The rows of a group lie close to one hidden flat surface of 11 dimensions, which passes through zero. Surfaces can cross.
Some rows, each with its group after it:
[ -2  -5 -11  -9   4   5   8  -7   3  11  -9 -14 -12  -3  18 -10   8] | (4)
[ -4 -10   0  -8  -2   1   5  -1  -8   6 -24   7   8   5  26 -20  -4] | (4)
[  9  -7   8 -11  -1  -5   4  -3  -1   8 -10 -11   9  20  10   7   5] | (3)
[-16   4   8   3 -12 -15 -11 -12   7   2  -4  -3  11   2 -24   6  -3] | (4)
[  5  -7  -5  -7  -3  -2   2  -7 -12   7  -6   9   1  12  -2 -16  -8] | (0)
[  9   7   6  10  -6  -2   2   0  -6   0 -10  30   8  12   4 -12  23] | (2)
[-12  11 -19  -8   9 -10  -5 -19   0  -5  -9   9   5 -15   0  -6 -12] | (2)
[ -4  21  14  -1   8 -16  -7  -4  12 -14  -3  21  -1 -14   2  16  24] | (0)
[-32   2  12  10 -11  22   3  -4   8  -9   0  27   0   1  -3  15   4] | (3)
[ 11  -5  -4  -4   4   5  11 -11   3  -8   4   2 -13  13 -14   7  10] | (4)
[  9   0 -19   9  12  -4  -4  -7   6  -2 -30 -11   3   0   7 -26   5] | (5)
[ 12 -10   9   4   5  -5  18  10  -5  -1 -12   3  -8  -2  10 -30   7] | (0)
[-10  -5  -7  14 -10  15  -9   1   4   3  -3  -5   4  -6  -6 -17  -9] | (2)
[-18  -2  -7  -2   7   7  29  -6   0  -4  -8  11 -24  10   6  19  24] | (5)
[ 11  -5   0  -3  -4  10  11 -16   2  -5  -6  -3  17  23   1   4   2] | (1)
[ 11  22   0   1   8   2 -10   0  -2   7  19  20 -17   2   3  14  28] | (2)
[ -1   1   7 -16   4  -2  -8  -2 -13   4  -5  32  -3  14   9   5  -6] | (4)
[  2 -17  24 -10  -3   3   4  12  -3  13  -8 -11   7  18  22   0 -12] | (0)
[ -7  14  -3  -2   6  -2 -17  -6   5   4   3   2   0   4  -6  18   1] | (1)
[ 23   9  14   2  18 -23   6  21 -10  -1  -5   1   9   4  18  -7   3] | (4)
[  0 -18   7  -6 -13   2  -5   0  18 -17  -6 -19  -8 -22 -19 -11   7] | (5)
[ -3  10  13   7   1   2  -3   3   6  10  11  -5 -12  14  -8  23  19] | (0)
[ -8 -20   5   2 -21   0  18  15  -6  10  -6 -20   1  17  -4  12   3] | (3)
[  6  -6  13   8  -6  -3   5   0   5   0 -14  10 -18  11 -14 -15  39] | (5)
[  1  -1  -1 -17  20  -8  -5  -4  11  -4 -23 -14  -3 -12  25  -4  -3] | (0)
[ 1  5 16 13 -3  7  3 22 -7  6 10  9  8 10 12  9  5] | (5)
[  7 -11  15 -14  -7  -7 -11  -9   7  -1 -24   4   9  13   4  -1  13] | (5)
[ -3 -20  -4 -16 -11   9  -5  -8   5 -10 -22   7  -3  -9   4 -19   4] | (5)
[ 11  -2  -5 -11   0  -3  14 -15  -6  -2  12   4 -18  -7 -14  -8   6] | (2)
[ -4  -3 -21  13  10  12  -9 -10   4   6 -22  -4  -7  12  -3 -20  -8] | (1)
[ 11  -1  11  -8 -15   6  -2 -15  -9  11  13  23  -2  18  -7  -5  15] | (3)
[ 13   3 -11  -5   1  -3  12  -3   8  -6  13 -15 -18 -22  -1  -1  27] | (1)
[-12  -8  10   1   0   0  -5  -2  -4  18 -15  -2  -4  28  -4   0  -8] | (5)
[ 14  -6  22 -30   4   9  -8 -13  -4  14   1  22 -16   3  25 -16  15] | (0)
[  1  -9 -23   3  -6  19 -10 -25   7   5  -8  -5  -6   1 -15 -23  -2] | (1)
[-14   0  12   2  -2 -15  -8   9  -3  -5 -22   5  23   8   4   4 -17] | (3)
[ -5  11  16  -2  -9  -8 -22 -17   3   5   5  15   7  10 -21  11   7] | (0)
[  5   2  -7   4  11  13 -20  10   5  17  -5 -15  -8   4  19  -5  -1] | (1)
[ 3 11 -9  5  1  5 -1 -4  7 -3  0 11 -9 -1 -1 10 29] | (2)
[ 12 -12  18  -9 -10   8  14  14 -14  -3  14   8  22   0  19  -5 -21] | (1)
[  1  -7   3  -6 -21  12 -12   0   3   8  26 -22  12  -4  -9  16 -14] | (3)
[-11  17  -7   7   6  -2 -22  -3   6   9  -4   1  -7   4  -9  16   6] | (0)
[-10  -4   0  12 -10  14   1   0   4  -3  -6  -7  18   3   6  -3  -5] | (2)
[  2  -9  10   8  -1  -5  19  17  -6  -9  -5 -14  19   4   9  -2 -16] | (5)
[ -3  10  19   9   0   9  -6  23  -9  18  31   2  -1  -1  13  13 -12] | (2)
[-11   4  13  12 -12   4  22   8   3   5  17  -8  -8  -3  -3  13  23] | (4)
[  3   3  -3  -5  10  -1  -9  11  -7   8   6  -4   1  -6  14  -5 -22] | (5)
[ 14  -4  -2  19   3  -7  11  -6  13 -11 -23 -17   8   4  -6 -21  23] | (0)
[-24  -9  15  20   2   2  24  23  -9   7   2  -5 -11   1   2  -1 -15] | (2)
[ 28  17   2   2   9 -19  -3   2   1   8   5  -9  -2  19  -1  16  35] | (3)
[  5  -5  13   0  -3   9   1  12   7  10   8 -30  11  10  16  20  -5] | (4)
[ -2  15   2   3   5  -9 -21  -9  19 -13 -14   0  16 -10   2   7  17] | (0)
[-19  12  -5   5   3 -15  -7 -17   1   5 -14  10   0  18 -14  13   1] | (5)
[  8 -17  -3   0 -35  11  -2   0  -8   2  14  -1  22  -4 -13 -14  -4] | (3)
[-13 -12  -2   7   5   4  -5  -8   9   5 -17 -18  -5   5  -9 -15 -17] | (3)
[ 12 -23  11 -16 -17   6   9  15  -1 -19   6  -9  13  -7   1  10  -6] | (2)
[ -2  11 -25   4  11  11  -6 -13   1 -15 -13  21  15   0  10  -4 -10] | (1)
[  4   7   6   3  -9   1  -4  -9  11  13 -12  -7  16  14  14   3  28] | (4)
[ -7   9 -10  16  24  12 -17  -9  12   8  -4   0 -30  -5  -5 -22   0] | (3)
[-11   6  -5   9  -6 -25  24  -5 -13 -14  -9  26   9  21 -26  17  13] | (0)
[  1  -4  -7  -8  12  16  12  -5   0  11  12  -2 -33   1   8  -1   9] | (3)
[-21  -3 -11 -10 -10  11 -10  -9  -3   1  -1  22  -8 -13   1  -1  -4] | (1)
[ 10  13 -16  -2  11   5  -3  -3  -5  -7   0  20  -1 -11  15  -7   5] | (1)
[-23  14  23  14  -5 -13 -15  25 -10  -3  13  23   9  -9  -7  17 -18] | (2)
[  1 -11  12   3 -12  12   4  22 -17  26   5   9 -17  22   9  -4  11] | (3)
[  2 -17  27   1 -14  -3   4   5 -18   2   7  24   1  22 -24  -9 -15] | (4)
[ -7   5  18   8   1 -31   9  16  -7 -11 -20  11  26  -2  11  -5  -6] | (4)
[ 13   5  -2   2  -2   4   5  -7  -5  10   4  14 -13   2   0 -18  23] | (4)
[ -5 -11  19  -8   1 -19   7   0   4  -1   0 -22  -8   6 -22   9  -8] | (5)
[  8 -12  -3 -19   8   0   3   4 -12  14  18 -11 -28 -12   2 -15 -22] | (1)
[  1   4  -5  16  10   4  14   6  -3  -2 -11  18 -12   8   4 -11  16] | (1)
[-10   5  -7 -18  14  -8   5 -12   4   1  -4 -13   1  -2  15  17 -15] | (2)

New rows. What belongs after each?
[ -4  -1  -9 -11  -6  -4   9  -5  -3 -10  -6  10   7  -4   5   5   1] | (3)
[  6   3  -7  -4   5  10   7  -2   6  -6   4  -3  -7 -16  13   1  12] | (0)
[  5   3 -10  14  12  -6  16   3  -8   2  -9   5  -7   5   3 -24   1] | (5)
[  5   0   8 -14  10 -20   9  -6   4 -14 -25   0  13   5  14   1   4] | (0)
[ 28   4   4 -10  15 -17  13  -3  -8  12  -3   0 -11   8  18 -17  21] | (4)
[ 13  -3  18 -30   4  -1  -4 -17   9  -3   9  -5   2 -13  15   3   4] | (0)
[ 20   5  20   0  11 -13  31   8 -17   8  27  -3   1   4  13  -4  -5] | (2)
[-17  -2  20 -17 -12  -8   1   8   4   3  -8  -7   3   4  12  33  15] | (1)
[ 18   6 -16  -2  -2 -14  -3  21 -17   8   0   3   3  -5  11  -8  13] | (3)
[ 24   3 -19 -15  10 -19  17   2  -7  -3 -15  -2   1   4  20  -3  20] | (3)
[  8  16 -18  14  23   7   8   8   2 -10   0  12  -5  -1  17   6   6] | (1)
[ 13   4   8  25   8  16  -8  22  -1   2  17  -8  -1 -15   6 -23 -12] | (3)
[-14 -21  -7  -4  -6  13  16 -10  13 -15 -21 -15   4  13  -8  16  -4] | (4)
[-25   4  -8   4  -7   3  -7  -2  -1   7 -17  19  -3  -6  10  -7   5] | (4)
[  7   3 -19 -19   8  -1  -5 -38  10  -9 -12   2   2  -7  -1 -12  -1] | (3)
[  4   1  -2  23   4   8 -20  13   1   7   7 -16   6   0 -11 -15 -23] | (1)
[  3 -12  17  -5  -4   7  -9   5 -16  15  15  19 -14  19 -11  -6 -15] | (4)
[-15   6  -1 -13   8  -4  -5 -15  -2   5  -6  18  -8  13  -1  17  -3] | (1)
[  4  15   0   1  -1   5  -4  -7   5 -12   2  11  26  11   9  25   2] | (1)
[-29  -7 -16 -21  -8   6  -3 -24   1  18  -8  -6 -14 -15   7 -11  -8] | (4)
[-16 -23  -1   8  -6   3  26   6   5 -22  -9 -19   2  -2 -15   3 -18] | (4)
[ -7   8  11 -10   9  -4 -30   2  11   7 -15 -11  12   4  21  17  -9] | (0)
[-15  -3  24 -12  -1  -2  17  -9   8  -7  -3  14 -19  -1   3  14  24] | (0)
[-11   0 -25  -3  -5  12   7  -6  12 -15 -12  -2  -7 -25  13   1  25] | (1)
[  4  -3   9  24   1 -10  23  22 -13  -8   1   3   6  -2  -3 -21  -8] | (5)
[  5 -14  -3 -15  -2  11   6   3 -11 -14   1  21   7   0   7  -1 -19] | (4)
[ 19 -11 -11 -13  13   8   6  -7   8 -14   7 -26  -3   3  -7  12 -19] | (4)
[ -1   3 -15  -5 -12  13  -7 -18   9  10   3 -18   8 -17   6 -12   6] | (4)
[  6  16  -6  10  27  -2  -5   1   5  -8  -8   3  15  18  10  17 -14] | (1)
[-17  -8 -10 -22 -11 -10   8 -30   3   3 -14  -5   4  -8   3  -8   0] | (4)
[  0  -3   7 -12 -11  12 -18   3  -6   3   5  19  16 -12  18 -12 -14] | (0)
[ 11   1   8   7   4  -6   0 -11   5   3 -15  -5  18  30  -6   0  -1] | (1)
[-12   4  -3 -24   1  -9   6 -11  -5   7 -14  14   4  -5  33   5   7] | (4)
[  2   7   3 -12  -8  -5   0   5  -9  10  25  -3   7 -35  18 -11 -12] | (4)
[ 21  13   2  -4  -5   0 -16  -5  13 -10   4  -1  15   2  -1  18  30] | (2)
[  2  -7   0 -11 -24   2  -4 -15  -1  -7   8   8  25  -3 -11   1  -6] | (3)
[ -7 -16 -12  12 -10  10  -4  -5   4 -21 -14   5  14   2 -23 -13 -17] | (4)
[  1   1   4  -3  10 -10 -14   1  -2  -2  -3   5  -3  12 -13   5 -12] | (4)
[  0  -3  -9   1   3   5   8   4  -8   1  -6   2   7  -1  13 -12 -11] | (5)
[ -9  -9  13  14 -16  16  -1  17  -1 -22  -5  28  25  12  -8  12 -12] | (4)
[ 20  18  -6 -17   3  -7 -10  -7  -9  -2  16  16  18   0  12  21  -2] | (0)
[-41   4  19   1  -2  -2 -13  16  -1  19   8   1 -13   2   1  30 -16] | (4)
[ 19   2 -15   9   8   1  -8  12 -14  14  14  -7  -8   0  -6 -19 -16] | (0)
[ -5  -5 -14  14 -17  17   0 -18   7   1  -6  -6  19  12  -6  -7   4] | (5)
[ -1  13  10   8  14  14  -7   2  -1  10   5  24 -20   8  12  -3  16] | (3)
[  0  14  -2  -6  19   5 -25  14   8   3 -10   3 -11  -7  30  19  14] | (5)
[ 24   0  -9  -1  20 -12   7  -5   3 -15  -7  -8  -4   2  -9  -4   1] | (4)
[ 2 -2  7 -4  1 -6 29 12 -2  0 -7 -8  7 -6 31 -1  8] | (4)
[-18  -1  -5   0 -14  18  21   2  -8   3   5  24 -15 -14  16 -11  20] | (4)
[-11   0 -18  16  -2  -1  -1   9  -7  -8  -5   3   7  -8 -11  -6 -17] | (0)
[ -5 -12   9  -2   9   2  11  16  -4   2  -9 -11   4  11  20   7 -24] | (1)
[-12   0 -22  -7  13 -13  19  -5  -1 -10 -14  -3 -13 -26   6 -13  -5] | (4)
[ -2  15 -10   4  10  -5  30 -27   0   2   2  -7  15   2  16  -5  -1] | (2)
[  5   2   8   6  -1  13 -13   6   6  -7   3   3  12  21  -4  28  -1] | (4)
[ -1  -2  -7   4  13   1  -3   8  -5  -9 -19  18  -2   6   8  -7  -5] | (4)
[ -6  -1  -5   0   2   6 -15   7  -4   1   1  17 -21 -21  -3 -19  -1] | (5)
[  2  -5   5  -3   0   1  -3  -4 -11  -7   8  30  -9  12 -26  -1  -7] | (4)
[ 14  -7  11 -32   3 -18 -16   0 -10  16  -1  -8   1  -4  16  -7 -12] | (1)
[  8 -15  10  -1  15 -14   7  11  -5  -8 -10 -14  -1  12 -10  -1 -28] | (4)
[ -9  15 -24  -3  12 -11  19 -15  -3 -18   0   1  21  -8   6  20 -15] | (5)
[  0   2   8   8  11  -7 -24  15  -5  23  -3 -15   0  15   4  -6 -24] | (5)
[  2   0  13  -3  -6  15  -9 -13  23  -4  -4  -7  -4 -13  10  -4  26] | (0)
[ 18  10   2 -12  15  -8   8  -1   3  -9   3  -4  14   8  20  24   4] | (1)
[ -4  -9  26   1 -29   7   3  -1  -3   8  18   4   4  10 -17  10  11] | (1)
[  1   5  15  10 -10 -22   3  -6  -1   0 -10   7  17   9 -12  -8  15] | (4)
[  2  -5  -1 -29   3 -16 -16 -26   3  -7 -18   1  22  14  -3  10 -22] | (4)
[ -2   5  -1  10  -6   1  -9  -6   5  19  11 -21  -8  -7 -13 -17   9] | (4)
[  6  10   9   6  10 -18  -2   8 -11   5   8   5  10  -2   5 -12 -16] | (2)
[-10 -14  14   3 -23  10  17   4  -7   0  -4  19  11   6   7  -9   3] | (4)
[-18  -2   2   3 -13 -11  14  -3   9 -18  -6 -12  23 -13  -8   9  -4] | (4)
[-12   7  -9   2   8  -7   5   4  -8  -3 -19  19  17   5  22   4 -13] | (5)
[  9 -11 -18   4  -5  16   6  -1   6 -20 -16  -3  20  -4   9 -12  -4] | (4)
[-12  13 -10   8   8   3  -3   3   9  23   4 -21 -25 -14  13  -1  18] | (4)
